The same things were measured in two ways. Each way mixes the same 9 hidden numbers, adds some noise and spreads widely along 6 directions of its own, which tell nothing about the thing.
(in the rows, 128 means zero)
Some things both ways: the first way, then the second way.
[ 98 155 118 127 110 132  99 154 116 141 153 128 109  84 133 141 135 142
 129  86 110 116 122 141 118 130  93]
[141  87 135  94 162 138 140 159 102 111  82 165 222  61 117 156 179 157
 120 104 105 133]

[200  75 117 158 141 130 104 110 106  98  44 124 133 171 142 142 101  66
 175 144 174 133 150  88 130 146 192]
[ 99 186 145  86 133 134  91 146  82 136 153  79  80 120 139 137 114 161
 138 162  99 155]

[106 143 136 115 131 165  97 119 149 141 135 155 129 122 150 112 102 143
 165 143 116 157 111 127 129 101 108]
[122 175 148 140 143 151 120 121 152 174 145  79 125 112 165 163 144 172
 102 122  93 150]

[111 219  93 172 110 135 175 142 109 102 114  81 120  52 148 189 134 138
 213  58 127  42 168 111 138 158  65]
[107 129 123  78 140 112  94 182  69 122 122 144  81 144 128 106 148 131
 166 166 110 130]

[159  93 131 140 113 117 104 144 100 101  94 122 133 148 149 155 144  62
 111 115 157 117 174  94 133 148 172]
[126  82 138 101 144 169 200 130 160  91  57 143 181  69 115 149 135 154
 101 107 120 163]

[128 165 108 147 119 105 117 200 132 133 171 149 133  38 111 178 155 176
 156  47 113  62  92 133 123 191 120]
[ 69 146 139 113 126 198 111 135 164 180 127 127 163  84 179 142 134 219
 130 150 108 144]

[140 241 137 147 129 129 184 162 116 121 165 149 166  92 109 146 175 181
  98 143 165  94 175 143 130 159 120]
[ 84  92 104 101 120 109 129 186  47  83 139 174 118 120 136 108 126 167
 139 166 139 137]

[153  75 137 134 131 119 116 140 114 108 123 161 160 182 170 146 131  65
 128 137 159 124 136  98 149 110 164]
[149 197 139 134 145 144 157  88 194 111 126 105  73 174 120 111 105 132
 107 114 168 145]

[144  94 158  96 139  85 122 162 144 147 184 166 160 154  94 112 145 157
  58 158 135 155  80 141 113 137 185]
[ 91 114 127 139 139 151 164 135 130 122 115 140 176 102 136 139 121 173
 115 112 152 142]

[148 173 139 143 120 194 113 111 138 114 116 108  99  67 111 127 110 142
 117  95 125  79 173 123 129 146 111]
[148  50 127 125  92  79 190 131 176 114 104 170 139 118 129 125 115 152
 126 163 153 103]

[123 229 111 154 109 107 170 137  42 138  98 121 147 152 141 186 187 115
 121 151 189 111 178 119 159 121 110]
[175 165 171  86 156 133 115  65 109 162  80 194 164  85 160 116 169 144
 182 165  49 105]

[142  43 150 124 154 128 125  72 152 106  94 135 153 153 174  97  85  94
 181 140 131 112 110 115 147  88 143]
[ 88 146 134 119 131  92 146 139  64 101 119 115  57 158  86  84 106 111
 173 133 150 144]

[123  95  78 131 139  58  95 142  58 117  89  89 105 180 132 165 127  91
 175 126 138 183 118  89  98 128 178]
[115  99 121  94 135 114 136 165  94  93 112 149 104 138 108 112 120 125
 133 148 130 135]

[ 86 157 106 130 131 122  99 161 123 123 156 142 137  89 172 133 127 131
 158  85 101 136 131 137 103 108  92]
[207 129 127 120 181 104  94 136 125 120  89 104 218 128 101 164 147  82
 147 108 176  96]

[137  75 146 105 111 120 123  92 118 120 104  87 118 192 141  86  81  99
 170 187 162 167 116 122  97  91 139]
[160 187 129 150 164 166 117 133 145 137 143  97 107 180 169 160 122 112
  76 111 111 141]

[151 118 125 132 142  99 178 159 180 114 124 149 185 173 140 168 123 101
 160 155 133 156 129  78 136 157 173]
[ 77 150 118 129 126 123 122 164 131 118 165  80  31 186 100 103  74 121
 124 130 168 147]

[167  97 167 141 147 158 119 109 176  89 123 172 172  98 165 100 115 118
 142 124 139  89 161 123 138 136 150]
[100  89 163  86 109 113 162 110  83 117  90 161 139  80 105  98 117 152
 171 173 113 123]

[ 88  76 112 103 134 107  72 131  70 141 111  91  85 117 122 102 161 139
 123 128 118 153 112 145 127 130 140]
[120 126 156  89 138 165 132 142 113 125  89  99 149 107 128 141 125 133
 125 146 115 144]

[104 144  93 134 131 129 126 137 113 146 125 120  87 156  95 165 143 108
  83 123  91 183 148 106 139 130 128]
[150  87 125  86 100  93 175 148 163  77 121 152  54 139  94 102 119 129
 102 151 132 139]

[132  50 157 117 145 122 123 121 146 112 136 160 162 134 160  89 139 125
 148 152 138 114 110 135 152 125 149]
[141 122 119  90 129 150 121 138 166  96 114 157 115 153  95  97 102 117
 127 138 175 116]

[130 115  96 157 138 134  82 132 122 103 134 124 104  68 151 112  86 122
 165  53  97 105 135 148  80 115  90]
[164 117 137 136 133 160 183  70 154 114  71 139 160  95 189 151 121 155
 116 163  94 150]

[106 172 143 112 145  67 121 129 121 149 133 177 188 141 159 160 156 140
 134 140 135 160 107 115 133 105 155]
[ 84 187 116 131 154 134 112 183 112 154 133  49 118 127 128 166 140 148
 159  94 144 158]

[122  84 129 115 115  96 111 148 150 138 141 124 122 114 122 134 113 132
 155 104 109 132  77 126 110 146 136]
[119  78 136 165 145 156 134 114 155 172  92 135 234  94 116 140 111 123
 149  88 143  98]

[141 181 148 149 105 166 152 159 155 111 166 154 153  73 139 147 146 130
 101  93 136  60 173 132 144 152  97]
[165 123 131  79 160 114 106 168 103 101 106 147 178 106  99 135 170 136
 128 125 147 120]

[136 182 154 127 111 118 152 126 184 161 113 178 167 145 119 169 139 120
  96 155 122 171 136 106 149 146 136]
[104 142 167 115 111 119 132 109 144 199 134 110 129  86 114 128 119 138
 163 120  77 112]

[109  99 158  99 129 169 127 116 134 144 145 114 119 109 123  95 138 157
 111 141 128  89 102 148 167 114 113]
[178 155 143 118 160 165 126 103 225 159  85 128 180 118 158 157 150 146
 123 125 132 118]

[138 109 144 131 136 129 129 104  82 116  70 120 151 141 160 113 170 111
 135 171 179 113 168 128 166 128 150]
[162 139 130 125 148 169 113  96 175 146  75  98 185 118 132 153  95 102
 165 131 145 114]

Other things, the second way, with their names:
K_950: [115 107 101 131  97 131 175 140 130  92 113 127  99 103 161 136 121 173
 129 157 123 173]
K_924: [144 123 121 114 138 172 142 118 172 134  78 139 174  87 173 154 148 174
 135 146 114 145]
K_543: [188 135 142 123 187 112  84 163 100 154  98 122 238 125 135 177 179 104
 141 106 138  89]
K_316: [119 204 121 143 148 160 102 142 165 127 169  93  78 189 152 125 118 155
  88 126 179 148]
K_681: [102 162 136 131 136 120 161 127 130  90 167 136  71 167 126 107 108 172
  78 130 165 149]
K_507: [ 62 189 180  66 139 181 114 100  61 136 111  91 103 100  89  96  88 141
 172 147 100 154]
K_533: [ 98 153  93 163 129  74 142 175 172 113 168  82  41 194 127 117 122 163
 118 126 219 148]
K_309: [181  93  91 129 161 126  78 197 157 127 107 111 196 145 126 167 149  96
 141 116 190 102]
K_655: [149 129 133 145 111  93 140 137  88 109 148 123 113 161 111 125 109  96
 115 127 148 114]
K_900: [117  96 117 113 123  76 181 161 133  74 142 163 116 146 105 122 101 165
 100 138 190 123]
K_728: [129 147 140 131 120  96 107  82  66 140 116 100 105 118 157 115  98 137
 201 207 113 125]
K_40: [ 83 160 137 182 119  92 133 140  96 159 174  94  40 192 153 107 109 135
 126 141 135 134]
K_982: [131 175 104 140 165 159 101 161 143 130 119  50 123 146 125 157 135 122
 128  95 163 159]
K_121: [121 105 136  92 148 120 114 162  89 152 103 153 158  85 130 137 168 143
 159 129  74 124]
K_16: [136 125 149 179 179 140 133  93 116 140  94 128 228 112  97 121 143 121
 137  70 170 113]
K_905: [153 150  95 142 120 112 118 161 154 107 178 131  45 199 168 130 121 142
  86 149 148 135]
K_953: [141 167  72 164 145 137 130 185 159 101 119  24  80 183 149 178 105  99
 136 114 189 173]
K_281: [ 95 110 123 108 161 172 148 162 107  92  79 106 130 120 118 131 122 137
 125 123 142 172]
K_859: [146 167 156 123 127 111 162  61 121 143  73 118  90 135 191 122 113 141
 190 216  98 131]
K_841: [175 132 134 137 156 106  85 143  89 139 121  95 177 139 121 157 127  86
 140 123 142 100]
K_212: [194 150 151 123 146  71  86 101 145 153 121 109 116 161  77  96 132  62
 176 123 156  81]
K_148: [155 131 125  84 157 151 118 155 182 128 120 144 181  94 143 172 147 173
  92 121 122 128]
K_938: [174 115 113 110 137 122 125 155 165 119 111 132 139 141 123 144 127 107
 125 129 144 114]
K_504: [180 173 150 131 124 136 129  46 168 144 110 118 107 155 153 114  80 108
 154 177 127 105]
K_398: [126 144 142 157 148 111 117 107 125 152 121 108 112 164 131 107 116 114
 162 141 153 115]
K_240: [157 140 153 118 137  90 106 121  77 140 115 109 141 139 120 128 120  98
 170 161 132  96]
K_49: [123  77 130  88 117 110 187 154 157  98 113 201 104  98 109 113 147 156
 102 120  92 136]
K_520: [109 144  99  78 149 185 112 227 155  96 133  93  99 143 131 163 137 150
  77 110 142 175]
K_748: [153 108  96 154 154 173 124 131 186 145 107 151 177 133 159 159 106 119
 123 105 126 120]
K_766: [182 134 111 152 156 113 118 173 170 146 115  79 160 159 145 186 140  97
 119 100 158 112]
K_765: [ 57 150 123 184 138 171 165 116  87  95 140  64  92 156 127 122  59 143
 100 112 177 185]
K_140: [179 108 143 124 113 104 143 118 169 166 125 168 162 102 177 155 156 161
 111 153  79 101]
K_276: [143 155 152  80 147 153 133 111 118 125  79 109 138 101 125 135 127 125
 158 149 104 140]
K_725: [ 57 137 138 172 123 131 157 154  72 155 138  85  99 135 135 133 116 137
 129 105 107 158]
K_259: [116 107 123 164 149 155 152 137  89  83 100 103 174 142 100 130 100 101
 110 101 191 146]
K_346: [164  91 137  68 152 112 112 162 107 116  67 133 195  91  93 140 155 106
 173 142 139 107]
K_696: [170 163 189 127 167 119 122  81  87 158  93 157 135 150 149 107 169 108
 139 152  79 105]
K_480: [213 130 136 128 159  66 119 131 169 142  93 117 203 139 107 155 160 100
 165 121 191  77]
K_59: [194 137 114  58 162 170  99 119 186  86  98 197 132 140 126 108 131 129
 121 154 136 116]
K_78: [130 112 157  85 127 162 113 129  97 178  76 146 188  69 160 144 154 137
 173 161  52 117]
K_426: [156 161 125 200 132 129 155  62 139 138 124 100 113 155 172 138  95 116
 129 133 127 140]
K_338: [161 189 167 124 137 122 150  97 185 155 129 140  66 174 184 123 151 150
  98 161 101 122]
K_909: [157 144 177 139 110  98 138  56 158 183 119 131 125 128 100  97 101  93
 174 134 111  77]
K_492: [161 143 161 146 139 111 133  86 178 158 108 123 132 183 149 117 102 119
 140 170 170  86]
K_322: [133 115 111  90 121 144 145 162 177 104 108  94 111 105 137 157 122 158
 113 145 136 162]
K_919: [138  87 133 168 170 103 107 143  77 146  90  87 212 120 100 145 134  86
 166  99 168 108]
K_729: [139 141 129 159 129  88 106 143 100 171 108  45 161 125 135 159 134 104
 195 135 156 114]
K_290: [112 195 134  85 136 134 116 161 165 130 139  93  46 164 104 111 139 131
 128 120 146 146]
K_624: [171 132 136  58 139 139 109 142 164 135 100 165 105 125 117 117 149 108
 144 139  83 113]
K_519: [164 105 140 162 129 109 160 102 141 125 128 149 147 168 130 124  91 107
 103 139 159  95]
K_597: [189 145 134 108 114 136 143  76 211 133 126 174  96 137 168 125 110 147
 106 169  94 114]

Some of these things the first way, each followed by its name:
[143 102 143 123 126 127 132  98 147 126 118 110 117 137 112 117 102 120
 119 133 122 131 127 123 120 124 137]
K_938
[144 167 130 147  85 124 141 107  99 116  89  79 100 132 117 165 119  97
 146 117 155 108 170 101 118 144 119]
K_725
[ 80 120 109 108 133  65 100 158 118 141 150 134 132 114 139 141 149 147
 158 112  98 170  91 126 108 131 135]
K_520
[150 110 133 119 146 105 156 108 117 140 144 130 131 213  85 104 115 123
  60 192 142 190 124 135 109  95 159]
K_426
[128 179 139 140 148 119 136 141 120 107 157 174 174 108 154 140 157 146
 129 125 144 109 158 124 136 125 138]
K_924
[124 129 141 106 145 162  84 156 168 136 158 161 156  86 155  94 102 161
 148 119 115 128  94 148 106 114 122]
K_900
[135 139 127 141 112 141 146 183 154 115 192 143 140  78 128 144 127 147
 140  79 124  60 114 136 125 155  98]
K_316
[ 98 139 113 130 128 138 170 140 168 141 157 136 128 150 119 162 125 114
 115 123  83 149 124 106 156 122  99]
K_212
[ 93 115 126 105 146 138 124 147  63 135 129 134 140 162 151  81 194 147
 118 213 172 163 142 156 164 108 133]
K_765
[ 67 174 113 118 151 215 108 120 116 137 145 118 105  68 164 124 118 179
 207  99 103  77 104 129 179  85  62]
K_533
[145 120 121 145 126 127 128 137 174 113 146 115 122  73 120 124  84 130
 137  67  92  98 127 137  87 145 104]
K_240
[127  91 114 141 127 127 100 123 124 111 107  91  97  70 134 137 116 116
 149  55 101  75 130 125 124 146 118]
K_346
[189  95 121 170 147 141 134 101 161 112 137 128  92  95  62 131  85 123
  67  62  91  80 136 135 113 152 135]
K_950
[ 76 153 134 103 137 158 121  94  59 135 120  81  91 115 126  94 162 177
 150 168 148 117 139 144 159 101 107]
K_309
[138 187 156 130  98 136 115 130 111  88 130 119 158 114 182 137 112 112
 182 125 181  99 178 107  94 114 127]
K_543
[140 103 110 129 127 129  95 185 143 125 162 154 138 123 144 136 100 119
 153  99 123 131  91 124 100 131 133]
K_681
[221 132 215 143 111 155 164  88 208  76 140 188 199 177 136  93  88  82
  71 192 183 135 215 110 101 129 176]
K_655
[167 148 147 150  80 164 171 102 133 145  75 102 102 147  88 163 139  87
  65 142 152  97 174 114 173 157 113]
K_909
[ 77 169 156 100 135 197 150 108 120 115 139 114 145 121 173  80 152 166
 173 196 152 120 166 134 170  93  91]
K_919
[161 135 118 146 113 123 144 128 166  99 140  96 115 121 116 162  49 108
 191  79 114 103 118  89  79 138 126]
K_40
[ 96 196 149 123 143 163 111  77  90 131 120 126 117  92 131 109 155 169
 111 139 133 116 171 141 154  98 108]
K_729
[134  93 117 144 134 123 143 152 132  77 120 112 155 114 181 145 128  93
 197 100 138  81 156  96 138 147 140]
K_281
[139  74 152 122 129  85  91  66 107 120  95 105 104 126 117  97 110 128
 143 127 135 131 117 135 102 122 157]
K_78
[131 120 115 103 124 122 101 154  76 165  94 107 111 176 101 143 152 128
 109 176 162 175 101 115 138 135 174]
K_148
[110 112 113 133 116  99 149 157 163 147 155 124 117  92 104 185 135 122
 107  53  72  88  90 115 151 158 107]
K_290
